All rows are made from the same 10 directions, up to rounding. Whole rows:
In the rows, 128 means zero.
[[145,112,133,141,125,143,138,142,103,136,124,138,146,150,130,117,110,178,135,103,109,140,125,118],
[125,142,168,108,157,123,120,129,116,133,155,126,148,148,140,131,126,117,106,139,133,128,108,141],
[107,85,123,127,126,140,167,103,92,90,73,128,144,136,119,95,103,140,104,127,122,93,69,119],
[133,103,126,145,130,102,123,138,143,121,109,123,156,125,138,135,130,132,120,118,127,124,133,139],
[135,144,129,135,136,143,141,150,110,165,157,147,125,132,166,146,103,161,125,117,115,178,140,99],
[142,114,133,145,121,116,122,136,146,119,118,114,145,121,134,129,125,133,138,121,124,136,135,127],
[138,124,140,142,137,137,133,139,104,137,132,132,134,142,127,126,116,113,121,124,125,131,121,104],
[142,135,147,157,125,107,100,140,134,129,127,101,150,104,134,140,105,101,141,122,129,148,130,141],
[119,126,123,123,126,128,126,117,125,121,116,127,119,122,114,124,135,111,124,132,134,113,121,133],
[129,112,165,76,137,166,130,124,93,143,158,155,122,145,123,113,129,137,90,116,136,141,88,113],
[154,105,134,131,119,143,137,149,121,132,144,137,136,140,123,119,120,117,119,118,129,133,123,97],
[149,92,103,115,99,127,127,151,166,138,147,148,120,106,130,138,146,114,111,113,143,142,151,110],
[147,108,144,126,117,137,114,138,127,134,133,129,136,123,123,124,126,138,128,106,127,147,126,123],
[101,136,77,155,126,92,153,142,122,141,116,140,142,92,172,161,82,115,101,134,129,137,127,140]]

Rows cut short, each followed by the rest of it:
[146,124,147,134,130,149,154,132,130,113,139,116,131,150,135,110,119,128,139,142,121]
[133,120,84]
[101,154,146,147,147,110,114,111,109,131,102,106,137,99,154,145,97,124,129,132,123]
[151,110,148]
[128,121,128,122,128,134,115,141,101,158,138,152,126,119,128,141,119,129,106,104,131]
[148,124,131]
[124,117,140,123,137,150,123,123,79,143,113,147,130,150,111,116,124,169,122,100,115]
[128,110,134]
[133,109,132,110,125,124,117,134,139,133,138,138,133,125,125,132,143,122,109,119,138]
[128,129,134]
[139,118,155,134,138,102,114,142,123,120,135,116,180,137,135,128,108,125,114,122,129]
[121,108,161]
[165,91,134,127,104,143,122,134,169,108,124,118,123,140,102,106,166,138,155,117,127]
[122,152,101]
[132,88,110,121,113,122,143,134,156,119,117,137,133,113,142,129,136,129,109,122,135]
[130,130,112]
[147,94,142,137,125,129,133,134,149,116,114,119,143,134,138,120,137,144,132,118,122]
[138,133,102]
[96,165,102,117,145,97,167,130,126,121,150,134,161,140,175,139,89,161,108,160,122]
[112,111,173]
[155,108,112,128,106,102,146,139,207,78,143,101,149,136,122,113,153,91,141,163,142]
[86,147,124]
[100,136,134,114,144,104,113,108,136,122,110,122,138,118,140,138,138,145,119,132,130]
[122,121,172]
[151,104,107,147,117,117,127,168,125,154,144,152,146,127,133,145,118,118,108,104,130]
[138,146,119]
[127,130,134,141,161,132,121,129,115,149,114,144,117,173,118,133,172,153,135,118,114]
[115,161,115]
[146,92,147,131,107,122,108,126,145,105,108,106,153,108,118,115,122,132,135,108,130]
[134,113,141]
[115,139,136,117,135,139,133,117,122,135,128,129,116,119,148,132,122,148,126,129,124]
[152,122,120]
[121,133,127,149,135,142,137,122,125,145,106,127,105,114,157,141,124,152,141,121,114]
[171,145,86]
[150,87,171,103,136,129,99,134,127,125,134,134,157,156,104,113,158,139,108,103,133]
[115,116,146]
[99,166,126,128,132,137,147,106,103,123,124,116,114,106,148,128,87,124,132,150,125]
[142,99,127]
[152,111,156,112,97,128,113,129,155,100,144,98,153,100,126,111,106,120,136,125,138]
[144,102,142]
[156,103,189,130,131,128,92,129,151,122,122,98,155,120,141,124,135,155,144,104,121]
[171,128,123]
[129,113,116,118,115,156,136,119,148,138,116,140,89,117,136,128,155,167,142,115,121]
[159,153,88]
[131,117,99,108,112,115,144,146,149,129,155,147,140,123,140,135,124,129,104,132,138]
[121,130,141]
[120,128,145,99,141,119,123,128,125,131,148,135,145,131,140,132,126,125,98,132,138]
[126,108,151]
[143,125,121,137,117,134,119,139,118,135,132,134,130,137,108,123,128,140,141,112,123]
[124,138,135]
[120,145,141,115,137,123,114,116,139,127,132,120,126,129,131,131,142,145,137,133,127]
[132,134,149]
[147,116,159,138,122,123,83,122,135,117,110,103,138,124,94,118,145,120,153,110,128]
[124,132,150]
[96,136,106,99,149,98,130,125,141,143,137,154,133,130,153,153,149,145,92,135,136]
[116,137,168]
[156,160,128,179,149,118,124,174,106,168,162,136,144,162,138,152,112,118,143,123,113]
[142,168,111]
[149,101,183,131,148,106,82,141,111,128,126,118,183,149,111,125,132,121,111,101,130]
[118,109,167]
[128,126,152,108,129,133,149,117,156,102,139,106,138,119,162,119,116,133,125,151,131]
[147,106,109]
[131,144,103,127,116,130,135,135,121,131,144,138,123,139,111,124,124,136,138,131,126]
[109,137,145]
[106,160,114,138,126,136,131,109,102,125,115,120,101,110,112,126,109,94,139,144,131]
[117,114,130]
[120,84,133,133,153,112,158,115,162,96,84,120,147,157,151,119,165,148,114,141,122]
[102,131,101]
[150,129,111,125,99,132,153,151,127,117,162,131,157,140,131,112,88,162,137,127,121]
[125,117,143]
[141,132,138,115,126,158,116,111,154,123,125,124,88,156,96,109,189,161,172,128,119]
[122,166,108]
[129,158,122,114,151,137,139,140,146,155,176,149,88,150,136,148,168,81,116,158,141]
[128,165,84]
[128,137,123,168,151,118,138,136,110,130,112,125,133,154,122,132,128,97,132,139,122]
[103,139,109]
[128,104,144,103,141,124,134,123,150,116,128,132,141,148,137,121,157,145,110,131,131]
[117,125,127]
[113,174,129,101,130,167,127,114,100,159,157,146,79,125,127,131,126,151,140,130,124]
[158,131,119]
[129,134,146,158,151,139,132,123,102,129,106,119,121,150,121,123,130,115,140,131,117]
[124,129,95]
[116,115,156,114,147,148,106,105,120,142,103,134,95,122,120,131,166,123,120,114,131]
[145,130,103]
[128,145,125,111,121,142,119,126,107,138,144,140,121,140,107,120,127,157,138,119,124]
[122,126,156]
[137,132,129,153,138,124,116,143,123,150,127,132,125,131,133,144,133,122,134,117,123]
[144,153,113]
[96,117,92,112,121,104,149,119,117,118,107,144,155,117,147,130,101,179,101,121,124]
[110,102,183]
[114,98,110,152,126,127,135,119,120,129,78,132,114,104,131,135,129,112,118,115,127]
[132,127,99]
[102,122,131,133,168,105,118,120,106,138,101,143,131,149,118,142,158,92,94,131,136]
[90,126,141]
[117,118,109,122,111,125,111,119,107,127,106,138,126,114,94,122,126,130,124,109,132]
[105,116,167]
[105,161,144,105,144,112,94,119,108,146,147,130,130,110,125,146,121,102,108,131,142]
[129,111,180]
[111,178,101,132,130,126,141,124,143,138,148,126,94,113,145,147,127,107,144,159,131]
[137,153,119]
[136,124,135,107,105,143,110,128,120,135,143,131,123,104,117,123,114,135,128,110,134]
[149,113,142]
[115,129,139,134,155,130,115,130,103,162,121,147,111,124,137,151,139,102,102,118,132]
[146,133,106]
[108,140,142,151,179,112,115,133,104,169,112,144,126,141,158,164,144,129,107,119,120]
[149,150,115]
[158,127,139,102,106,149,107,137,157,133,167,130,107,129,103,120,159,122,145,123,138]
[138,150,120]
[131,134,138,147,137,140,105,124,102,146,108,130,112,136,106,129,141,138,147,108,118]
[134,143,124]
[118,159,123,124,125,136,136,122,137,138,143,123,108,108,156,139,114,144,142,139,124]
[163,136,118]
[121,100,149,121,142,125,127,116,133,116,105,122,133,126,133,124,142,109,107,129,135]
[124,111,113]
[145,115,137,136,118,140,150,123,144,94,118,106,141,149,124,99,125,152,155,138,117]
[116,122,110]
[129,125,163,109,126,148,145,122,118,119,143,116,142,115,161,117,88,146,117,131,125]
[168,86,108]
[143,139,116,130,126,110,103,151,155,153,156,140,126,131,126,151,155,131,136,119,131]
[134,174,147]
[126,130,116,131,107,134,126,112,149,116,106,114,115,108,131,122,130,177,163,120,116]
[146,141,135]
[110,137,125,116,145,111,140,115,162,117,125,122,126,129,155,138,149,134,122,152,131]
[124,139,130]
[173,125,124,140,100,161,128,156,122,135,166,133,106,141,83,112,129,73,147,127,136]
[120,142,83]
[141,157,172,118,135,121,93,131,146,134,162,104,141,118,143,138,125,133,145,130,129]
[162,133,151]
[122,118,108,125,135,104,125,135,108,118,127,144,149,158,83,120,141,85,101,135,142]
[52,115,172]
[141,142,134,152,131,123,130,146,137,140,143,118,134,120,155,143,110,121,139,131,123]
[160,144,106]
[111,159,112,141,152,101,134,134,123,136,137,132,134,141,137,147,127,101,118,151,131]
[104,139,146]
[116,121,183,44,139,137,113,99,156,109,160,122,132,123,140,115,154,137,96,143,149]
[137,88,153]
[126,133,86,139,123,116,145,152,116,145,146,154,129,131,127,142,114,101,108,132,134]
[110,138,130]
[124,139,122,119,141,134,154,138,122,144,150,147,134,151,163,134,118,180,120,130,115]
[146,134,120]
